The rows are grouped in 4 ways, from coarse to fine. Each group lies inside one group of the grouping before and may be the whole of it. The rows also spread widely along 15 directions, which tell nothing about the answers.
Some rows, each with its group in each grouping after it:
[ 23 -50 -15  -5   6  24  -2  36  44  21  30   7 -16  32  36  28  -9  -8
 -17  -8  22   5  46]  k_741 k_605 k_622 Dafo
[-17  -3 -40  -3 -29  -7 -52 -21 -13  -9  11 -28  -4  22  -4  25  -4  51
 -59 -37  18 -10  -6]  k_279 k_751 k_86 piti
[ 11  -7  -1  12 -15  16   1  -9   0  30  -2  -7  -7  43  31  22 -24 -33
 -38 -18  13  20  21]  k_741 k_620 k_430 lugef
[ 30 -22  -6 -26   6  11 -12   9 -18  24   4  15  10  15  29  25 -18 -18
 -10  14  10  18  10]  k_279 k_144 k_763 par
[ -5  11  38  -7  25   6  47 -11  14  34 -18   8 -21  22  -6 -17  -1 -30
  30 -30  -8  15  45]  k_741 k_239 k_998 Bev
[-21 -13   3  39 -39  24 -25  -7 -24 -10  70   6  12  -4 -13  74 -29  11
 -26   0  -2 -33 -21]  k_741 k_605 k_504 Las
[ 11 -23 -29  -2  40  -6  20   6  18  31 -47 -18 -38  15   4  67  -6 -14
   4 -49 -21  -4 -11]  k_279 k_204 k_809 pon
[ -2 -19  11 -47  24  20  -3   1   8  -9  -8 -11   6   5 -14  -5  13   8
  12 -23   3 -16  26]  k_741 k_239 k_490 nol
[ -7 -49   4 -10  29   1  10   1 -20 -14  36   7  -8  48 -17  24  14 -16
 -37  -4  44  -2  34]  k_741 k_239 k_506 nemid
[-18 -17  -6  19   9  -8  17 -30  48  -3  11 -11 -27 -32 -25  33   1   4
  -4 -26 -23 -19  -1]  k_279 k_751 k_352 zed
[-11  12   8  -7 -15   2   4 -32 -25  18   1  -5   4 -30  -3  26 -27 -12
   0  -1 -14   2 -23]  k_741 k_239 k_998 mesiv
[ 16  25  -1   1 -15  42 -30 -10  27   1  -9  -4  32  58 -12  25   2   3
 -40 -50  -9 -13  25]  k_741 k_239 k_490 seto
[-34  31  22 -16 -11   5  16 -39  34 -14   7  23  -8 -31 -23 -30  20   8
   6 -28 -24 -15  -1]  k_279 k_204 k_432 Lur
[-27 -22  27  10  11 -10  -8 -50   0 -24   6 -19  -8  -1 -16   0  -4   3
  -6 -23  -8 -14  12]  k_741 k_620 k_917 vifo
[ 28 -43   6  34  39 -25  45   6   8  38  29 -16 -29  34 -24  65 -16 -11
   5 -33   3   1  19]  k_741 k_605 k_960 dat
[ 42 -14  -1  -2 -18  -2 -41  -4  25   8   2   7   6  10  28  28 -25   8
  -1   5 -18  -9  27]  k_279 k_144 k_763 Tizi
[ -9   7  14   0 -21  33   6 -10  26   5 -32 -16  -4  41  17 -17   9  -3
 -12 -62 -12 -17   9]  k_741 k_239 k_506 nemid
[-32   7 -10 -32  36  18  -2  18  47   3  17  64 -23 -11  19   1   9   9
   5 -37 -17  18  -2]  k_279 k_204 k_432 Lur
[ -5 -54  -3  11  22  -7  37 -11  12   7  -5 -26 -16  23  -6   6  25  10
  -9 -47   7 -11 -22]  k_741 k_239 k_998 mesiv
[-27 -28  38   4   9  26 -13 -19 -13 -42   0 -31   0  -8 -12  25 -22 -11
   2 -51 -27 -24 -16]  k_279 k_144 k_763 Tizi
[ 13 -23  -2 -22  24   7  -6  -5  -4  -6 -13  24   6  45  -5  20  29  -6
 -15  -5   8 -16  17]  k_279 k_751 k_352 zed
[ 24  33  25 -33   1 -16  -4 -14  40 -15  -1  42  -6  -4  -7  13 -10 -26
  -7 -23 -32  -9  12]  k_279 k_204 k_809 pon
[ -3 -37 -13  -8   3   2   6  43  -6   0  42  48 -23  18  28  41   1  10
 -13 -17   6 -11 -40]  k_279 k_144 k_763 Tizi
[ -9 -10  -7 -29  -4  18   1  -5   6  -3  -2 -22 -23 -33   2  52 -37 -38
 -20 -16  -8 -10  -5]  k_741 k_620 k_430 lugef
[-28   2 -34   6 -23  33  -3   7  45  12  -1  10 -33 -13  10  44   3  10
  -5 -22 -16 -30   3]  k_279 k_204 k_432 Lur
[  8  -5  15   8 -13   3 -26 -48 -10  23  27  12  26 -29   0  17 -22   4
  20  56  -5   2  35]  k_741 k_605 k_960 dat
[-34  -6  38  15 -27  15   2  -2 -14   9  50  33 -14 -34  39   3 -42 -15
  20  13  -9  15   0]  k_279 k_204 k_809 pon
[-20 -19  -5  47 -29   8 -18 -10  -6  45  40   0 -12  17  46  -6 -30  29
  -6   3  16  34  31]  k_279 k_144 k_763 Tizi
[-23  27 -12 -26  30  14 -56 -44  14  -8   3  11  20 -11 -37  11  -1  30
  -8  -4 -10  10  54]  k_279 k_144 k_763 Tizi
[-32 -14 -34  21 -35  27  14 -31  20  13  10 -11 -11 -11  -4  12  22   7
 -33   5  15 -19  -3]  k_279 k_144 k_763 Tizi
[ 10 -44 -18   6  31 -18  -9 -11   3   3  -6 -27 -14  51  -3  32   1  12
 -37 -48  15   6  10]  k_741 k_239 k_998 mesiv
[ 18 -11  -9  20 -28 -23  -3  -2   4  22  57 -15 -15  25  -1  27 -29  11
 -49 -18  26  16  28]  k_279 k_751 k_352 zed
[-22  41  -6  -8  15  -2   8 -39  27  30  31 -10  15 -19 -32 -20 -13  25
 -30 -59  -3  51  -4]  k_741 k_239 k_490 seto
[  4 -34  26 -14  -7  21   3   1   9 -18 -22   1 -14  17  18  18   2 -28
  14  -8 -12 -40  17]  k_741 k_239 k_998 mesiv
[ 12  21  26  -9 -11  19  27   3 -12  12   9 -11   8  34 -30  25 -10 -18
 -14 -50  -3 -14   3]  k_741 k_239 k_490 seto
[-11 -17  -1  -5  18   4   9 -45  39   4  40 -11  20 -22  -8 -36   1  -2
 -45 -22  19  53   9]  k_279 k_751 k_86 piti

New rows, each followed by its group in each grouping:
[-13  -9 -29 -21  12 -25  -9 -26 -23  27  22 -11  -4   5  -2  -1  -5  33
 -35 -17  30  31  -3]  k_741 k_620 k_917 vifo
[  4  -6  15  -5 -17 -12 -16 -38 -38  13  19  -9  16 -18  12  -1 -27   3
  -6  12   3  21  -6]  k_279 k_204 k_432 Lur
[  2 -11  12  -3   0  20 -37  -9 -14 -14 -25 -14  12  26  24  27 -20   4
 -13 -58 -28  -5 -28]  k_279 k_204 k_432 Lur
[-10 -26 -17 -24  27  32 -11  -3  12  21  20 -26  15   3  -9 -11   9  34
  -3 -23  23  25  44]  k_279 k_204 k_432 Lur
[ 26 -32  56 -21  50   1   7  15  -6  -2  35  44  16  -3  23  11 -32 -32
  29 -15 -22  35  -7]  k_279 k_204 k_432 Lur
[ 31   8  27 -32  -9 -34  10 -12 -20   6   4   7   1  14  15  -9 -19 -13
 -19 -37  -5  12 -33]  k_741 k_605 k_622 Dafo
[  9 -37  29   4  -5  34  -5  11  24 -11  26  23   7  15  33  23 -14 -24
  -2 -13 -12 -13   1]  k_741 k_605 k_960 dat
[ -7   5  -1   1 -32 -17  18  -4  40  11  36  46 -22 -39  11   3   8  23
  17   7 -19 -23 -20]  k_279 k_204 k_809 pon
[ 28 -48 -18  -5  -3   4 -12  13   5   4  19  28  -3  -2   9  75   3  -1
  11  41  -4 -48  -2]  k_741 k_605 k_504 Las
[ -5 -21  50   6 -15  39 -10 -30 -10 -21  42 -12  26  -1 -14  18 -30 -42
 -11  20   8  -9  53]  k_741 k_620 k_917 vifo
[ 42 -16 -31 -22   1 -44  -1   1  45  39  30  38 -18 -21  16  11   3  29
   6  36   5   8  26]  k_279 k_751 k_352 zed
[ 19  -7 -29 -28 -30  17 -16  -7  18   7 -41 -53 -11  39   4  16   9  16
 -33 -48   8 -37  20]  k_741 k_605 k_960 dat
[-27  19  17 -20  31 -12 -18 -10   8  -7 -17  54 -24  33   6 -15  17  18
  14 -34 -16   0  25]  k_279 k_751 k_86 piti
[  6 -11 -16 -30  27  21 -38  -5  31 -18 -23  21  11  35   1  26  21  10
 -19 -29 -10 -20  15]  k_741 k_239 k_506 nemid
[ 14 -11  17 -14 -11   5   8 -13  65 -17  16   7   7  -4   1 -29  19  11
 -13 -36 -15 -14   3]  k_279 k_751 k_352 zed
[ -3 -37   3  -2 -23  40  20  29  -2  13   7   3 -12   7  38  23  -2 -11
   8 -16  -1 -21 -21]  k_279 k_204 k_432 Lur
[-15 -31 -13  -5   9  10  18  -7  12   8 -12 -20 -34  48  -4  -4  29  -2
 -19 -23  33  -9  59]  k_279 k_204 k_432 Lur
[-19   0  -6 -49   2  10 -12 -39  -9 -10  -7   9  23 -46  -9 -15  22  19
   4  11  -5  -9 -24]  k_279 k_204 k_809 pon
[ 23  -5  12 -30  30 -10  12 -19  28   3   5 -14  -1   6 -35  14  -1  -9
  -6 -30  -3  -2  36]  k_741 k_605 k_960 dat
[ 15 -17  -3 -10 -17 -43 -42 -11 -10  -8  36  -4 -17  -7  18  32 -44  16
 -27  -3   5   8  10]  k_279 k_204 k_809 pon
[  3 -16  33  25  -9 -20 -20   1 -18  14  40  26 -16  38  39  11 -42  -2
  -2  -6   5  20  31]  k_741 k_239 k_506 nemid
[  4  11 -13  -3  -7  19 -57  -3  32  -3  -9  29  -6  35  20  36 -12   4
 -20 -10 -12  -9  50]  k_279 k_751 k_86 piti
[ -8  12  20  17  -6  16  14 -21  27  21  21 -16  -6  13 -33   8  -8   1
   6 -17   1  -7  68]  k_741 k_239 k_490 seto
[  6   6 -30  -7  10   7 -20 -40  36 -17  20  -7  22  32 -53  28  24   5
 -81 -27  20  -1  32]  k_279 k_751 k_352 zed
[ 40 -17   9  44 -24 -32   7 -43   0   6  22  -7   7  41 -31  46   8  -2
 -26   8   2 -37  15]  k_741 k_605 k_504 Las
[-14  -8   9  15   6  12 -16 -24  38   4  59  38  22 -38   9  16 -21  12
  -6  -3 -23  19 -20]  k_741 k_620 k_917 vifo
[ 26   3  -7   0 -11 -11  47 -14   6  58  26 -13   1  -7  -7  11 -11  -4
 -13 -16   9  21 -14]  k_741 k_605 k_960 dat
[  7 -12 -20 -11  28  19  13  -7 -11  18 -32   4  -9  38  -7  66   5 -43
 -25 -19   1  -9  -2]  k_741 k_605 k_504 Las
[ 21 -13  19 -22  -6 -15 -25  14 -22  22  66  19   9  -5  33   5 -49  13
  -1   5  12  35  13]  k_741 k_605 k_504 Las
[-22  33 -16  -5  -1  36   2 -43  46  -3 -39 -10  -2 -18 -40  37  15 -15
 -15 -31 -34 -32  10]  k_279 k_751 k_352 zed
[-41   1 -26 -37  42  29 -17 -27   8  -6   7  28  16 -32 -37  20  31  24
   4   9   0  -4  12]  k_279 k_204 k_809 pon
[ 38 -13  23 -21  15 -26  33   2 -27  32  36  29  12   5 -10  16  -6  -8
  15  16   9  10  -7]  k_741 k_239 k_490 seto
[ 18 -35  11   0 -19   3 -28   6   3  -7  25  31  14   4  45  11  -9  14
  -3   2 -10  -8 -30]  k_279 k_751 k_86 piti
[  2 -28  22  30   6 -23  -5  -1 -10  21  29  24 -10  35  47  -7 -20  16
   0 -29  -1  34  -7]  k_279 k_204 k_809 pon
[  7 -13  38  15  -9   2  -5  -6  -3 -30  15  20  -1  41   1  38 -14 -28
 -24 -34 -16 -27 -15]  k_741 k_239 k_490 seto
[ 61 -26 -28   7 -19  26 -22   4  -3  40  25 -23  45  17  -1  76 -20  13
 -22   6   3 -11  -6]  k_741 k_605 k_960 dat
[-27   8  32  13 -25  25 -16 -29 -12  13  31  15  13 -26  17  -8 -27   1
  15  18 -10  13  21]  k_279 k_751 k_352 zed
[  1 -20 -28 -52 -25  14   8  -8 -30   1  16 -25   3 -17 -20  30   9  -2
 -35  15  36 -30 -12]  k_741 k_605 k_960 dat
[ 13 -11  12   7 -33 -12 -12 -22  14   4  -4  -8  -8   6  25  -5  -8  12
  -1 -12 -11 -15  10]  k_279 k_204 k_809 pon
[-11 -43 -11  -3  22  30  -8   9  58 -18  -6  -2 -31  35   8  30  12 -16
 -21 -33   5 -25  50]  k_741 k_605 k_622 Dafo
[ 41  -5  24 -16   9  20  28 -18  33  19  15  25  37  20   2 -13   9 -41
 -21  -2   2  21  13]  k_741 k_620 k_430 lugef
[ -3 -31  -2 -27  42 -31   1 -26 -21  -3 -17   6 -13   4 -16  19  17  11
  11  -2   1 -14  -3]  k_741 k_239 k_506 nemid
[ -7  -7  -7 -17  33  -1  16 -21 -11  21  -2  -4   0   1 -12  14   0  -9
 -14 -23   7  28  -2]  k_279 k_204 k_809 pon
[-14 -28  21 -41  39  28   6 -17  22 -14  36   5  33 -28 -28 -31  25  22
  15  -9   5   2  15]  k_741 k_620 k_430 lugef
[  1 -14  14  12  10  -5 -41  -8  -3  10  41   5  18  -4  13  10 -32  44
   8 -26 -15  25  -1]  k_279 k_751 k_86 piti
[-35  31   9 -34  -8  16   8 -16  22  -6  -1  43 -14   5   4 -27  22   0
 -10 -29  -5 -11   1]  k_741 k_605 k_960 dat
[  8 -22 -15 -16  19  10 -13  13  15   2  23  34  -4   4   9  53  -8 -12
 -15   3   1   3   8]  k_279 k_204 k_809 pon
[-26 -24  22  27  -2  -8 -41 -38 -23  -1  37   6  17  16  27 -31 -14  37
 -14 -10  12  35  10]  k_279 k_751 k_86 piti
[-17 -17   1   2 -20  29 -22  -1 -37   6  16 -47 -11   8  13  49 -57 -26
 -39 -24  17  15  20]  k_279 k_751 k_352 zed
[-22  -3 -10 -15  38   4  40 -33  36  -2  14   8  -4  -4 -36   4  23 -22
 -46 -43   6  17 -16]  k_741 k_620 k_430 lugef
[  2 -34  -4 -49  43  -7 -19   0  20 -37  -1  28 -12  28   8  16  14 -11
 -34 -34   6  -6  -1]  k_741 k_605 k_960 dat
[  9 -33   4  39 -15 -23  -1 -25  31   0  23  23  -5  22  27   9   3   4
 -27 -10  -6  -5 -23]  k_741 k_239 k_490 nol
[ 23  -3   5   3  15 -18 -10 -11 -19  -3   5   3   1  42 -18  65 -22 -18
 -37 -39  -7  -5 -13]  k_741 k_239 k_506 nemid
[-13 -26   7  22  23 -14 -11 -16  13   8  34 -15  -9 -32 -15  40 -29  36
  26 -26 -26  -4  -5]  k_741 k_239 k_506 nemid
[-19  28  11  -5 -21   4 -23 -30 -31  14 -27   8  -7  30  19   2 -10   6
  -4 -24 -10  -7   3]  k_741 k_605 k_960 dat
[ 14  16   3 -15  12  -2 -42 -13   1  -3  22  24   8 -11 -16  64 -41 -13
 -13   4 -18   7  25]  k_279 k_751 k_86 piti
[ 16 -27  47 -18  -6 -25  -5 -10  -5 -12   8   0 -18  -4  39 -19 -34 -21
  11 -15 -10  11  13]  k_279 k_204 k_432 Lur
[  0 -10 -16  36 -46   9   2   0  27  11  44  19 -14 -19   0  75 -18   1
 -14  12 -15 -39 -17]  k_741 k_239 k_998 mesiv
[-26   0  16 -15 -10 -19 -15 -25 -21   1  21 -11 -22   2   3 -16 -23  11
  -9 -10  18  13  41]  k_741 k_239 k_998 mesiv
[  2  29 -19  33 -39  -6 -18 -34  25  24  45   4   8   7 -10  21 -17  23
 -50 -20   1  17   9]  k_279 k_204 k_432 Lur
[ 11   6  32 -16  -8  -5 -29 -18  17   3  32  -8  22 -12   4 -25 -25  43
  16 -33 -20   6  16]  k_741 k_620 k_917 vifo
[ -7 -30   4   2  24  39   6  -2  13   4  -4  -8   9  45 -13   4  29   5
  -4 -29  14  -9  38]  k_279 k_751 k_86 piti
[ 33   9  17 -29  -9 -10 -39  -8  -4  -5  58  46  39  -4 -18  13  -3  31
   6  36   2  -8  37]  k_279 k_204 k_809 pon
[-18 -17  -3 -22   9   7  18 -43  39   7  18 -36   6 -44  -9 -35   0   9
 -19 -33   5  25  -5]  k_741 k_605 k_960 dat
[-23  12   1 -26 -14   6 -28 -10 -31  20  49   5  15  -7   4 -21 -15  44
  -9  -5  24  24  16]  k_741 k_605 k_622 Dafo
[ 24 -46  26  21 -26  12  37  18   2  19  43   2  10  16  16  10   3   1
   9  -6   5 -20 -23]  k_741 k_239 k_490 nol
[ -6  -2  -8 -10  20  14  20  -8  12  37  32  -3   7   6  -1 -10  -8  -2
 -27 -28  23  54  21]  k_279 k_204 k_809 pon
[-54  32  14 -11   8  44 -17 -11 -10 -16  21   3   2  18 -38  23  -5   6
 -18 -53  -3 -12  27]  k_741 k_605 k_504 Las
[  8  -4   3 -14  18   9  28 -19  25   9  28  47   6 -15 -28  37  12 -41
  -7  37   3  -7  22]  k_741 k_239 k_506 nemid
[-21 -39 -14  -1  16 -17 -11  11  13 -21  27  36 -41  -2  23  50  -9  -1
 -20 -17  -4  -9 -23]  k_279 k_204 k_809 pon
[-57   5  -7   8 -15  13 -20 -25   5  21  10 -16 -23 -46  21   0 -34  31
  14 -23 -15  14   0]  k_741 k_239 k_998 mesiv
[-10 -24  13 -20 -20  -2 -23  -9 -30 -31   2 -37  -6  26  -7  10  -3  23
 -19 -41  10 -39   0]  k_741 k_239 k_506 nemid
[-26  -7 -15  11 -17  19 -15   4  -6  13  50 -33  -2  14 -14  16 -13  48
 -28 -46  23   7  21]  k_279 k_204 k_809 pon
[ 51 -24  10   3 -33  10  11   4  24  17  35  19  26  16  14  20   5  -1
  -8   9  -2 -24 -11]  k_741 k_605 k_960 dat
[ -1   8  -8 -20   1   9 -12   2 -25  16  34  29  21  23 -23  22  14  35
  -7  -1  15  -9   8]  k_741 k_239 k_998 mesiv
[  4 -35   7  -8  42   2  23  13  25  -1  -6 -14 -25  44 -16  16  17   3
  -5 -63   2  -9  25]  k_279 k_751 k_352 zed
[ -5 -43 -36 -18   8  -6 -31 -28 -12 -17  22   8   5 -10   8  40   0  -4
 -54  22  24   8 -15]  k_279 k_204 k_432 Lur
[ -2 -35   4   2  28  37  24  21  34   6 -22  13 -27  14   9  62  -1 -40
  19 -23 -23 -30   6]  k_741 k_239 k_490 seto
[ 29 -42  24  23 -12   9  18  13   3  16  14  -5  -6   6  32  50 -32 -28
  11 -20 -23 -16 -30]  k_741 k_605 k_504 Las
[-41  -7  -1  -3 -13  27 -33 -26 -13 -34 -20 -14 -10   1   2  36 -10 -10
 -30 -34 -12 -26 -18]  k_279 k_751 k_86 piti
[ 10   2 -11  21 -39  30 -17 -12 -19  24  38 -21  35  -3 -10  48 -26  14
 -32 -11   2   0 -21]  k_279 k_751 k_86 piti
[-28 -23  12  20  19  19 -14 -50  39 -19 -15  11 -12  16  -1   9  14 -26
  -6   6  -7 -16  57]  k_741 k_605 k_504 Las
[  6 -26  -9 -27   2 -24  34  -1  11  24  20 -36 -21   6  -6 -27   8  24
 -17 -40  31  14   9]  k_741 k_239 k_998 Bev
[ 14 -45   0 -17 -15  25   6   7 -41  -4   2  27   9  36  15  44  18 -39
 -18  47  29 -36  -3]  k_741 k_239 k_490 nol
[-29   4 -16 -22  17  18 -43   1  17 -20 -11  26 -16  28   6  32   7  19
 -17 -44 -14 -22   8]  k_741 k_605 k_504 Las
[ -6 -29  -1  -3  20   6  -4  13   2  47  46  22  -6 -19  38   7 -30  19
  24  13   8  40  20]  k_741 k_620 k_430 lugef
[ -2  18 -19 -55  11  26 -21 -30  24  10  -4  25  27 -10   1 -30  16  -5
 -29  11  14  31  33]  k_279 k_144 k_763 par
[-20 -57 -23   2  16   6 -17 -30   2 -11  15 -13  10 -16  -7  11  28  42
  -4   4  10 -15 -11]  k_279 k_204 k_432 Lur
[ 30 -36  10   3   4 -18  18  15 -16  22  24 -18 -16  59  11  22 -17  -6
 -26 -41  25   9  13]  k_741 k_605 k_960 dat
[ 10 -36  15  33 -14   5  -1 -13  12 -17  59  11   6  19 -16  51  -6 -15
 -30   7   8 -27  15]  k_741 k_605 k_504 Las
[ 10  42  11   3  19  14   6  -9  25  40   7  43  16  11 -19  26  -1   9
  22 -26 -33   4   9]  k_741 k_605 k_622 Dafo
[ -2  -8  36  23 -11  40  14 -15   2 -19  62   4  29  12 -49  52  -9 -28
 -26 -13  -1 -28  11]  k_741 k_605 k_960 dat
[ 12 -19 -26  16 -28  18   4  -3  -2  25  -8 -23  -6  46   8  37   8   0
 -35 -16  19 -17  13]  k_279 k_204 k_809 pon
[ 12  -9 -20 -13  14 -17  -2  15  39  15  -1 -15 -27  16   3  16  -3  41
 -10 -76 -14  -1  -6]  k_279 k_751 k_352 zed
[ -3  30  17 -17   6  15 -24 -18  53 -11  45  55  26 -31  -8   9 -13  11
  -4 -23 -38   5 -11]  k_741 k_605 k_960 dat
[-49  -1  21 -24  11  15   5 -16 -21 -45  28 -11 -21  -8 -55  39  -6 -17
 -24 -33   6 -36  12]  k_741 k_620 k_430 lugef
[-32  -3 -14 -10 -14   7   7 -31   6  13   4  25 -18 -21  21   2   4 -18
 -17  20   8   2  -4]  k_741 k_605 k_504 Las
[  1  -8  -3  23 -26   8   8 -25  24  31  14 -32   9  -5   5  -8  -1  41
   0 -41 -11  -5 -18]  k_741 k_605 k_960 dat
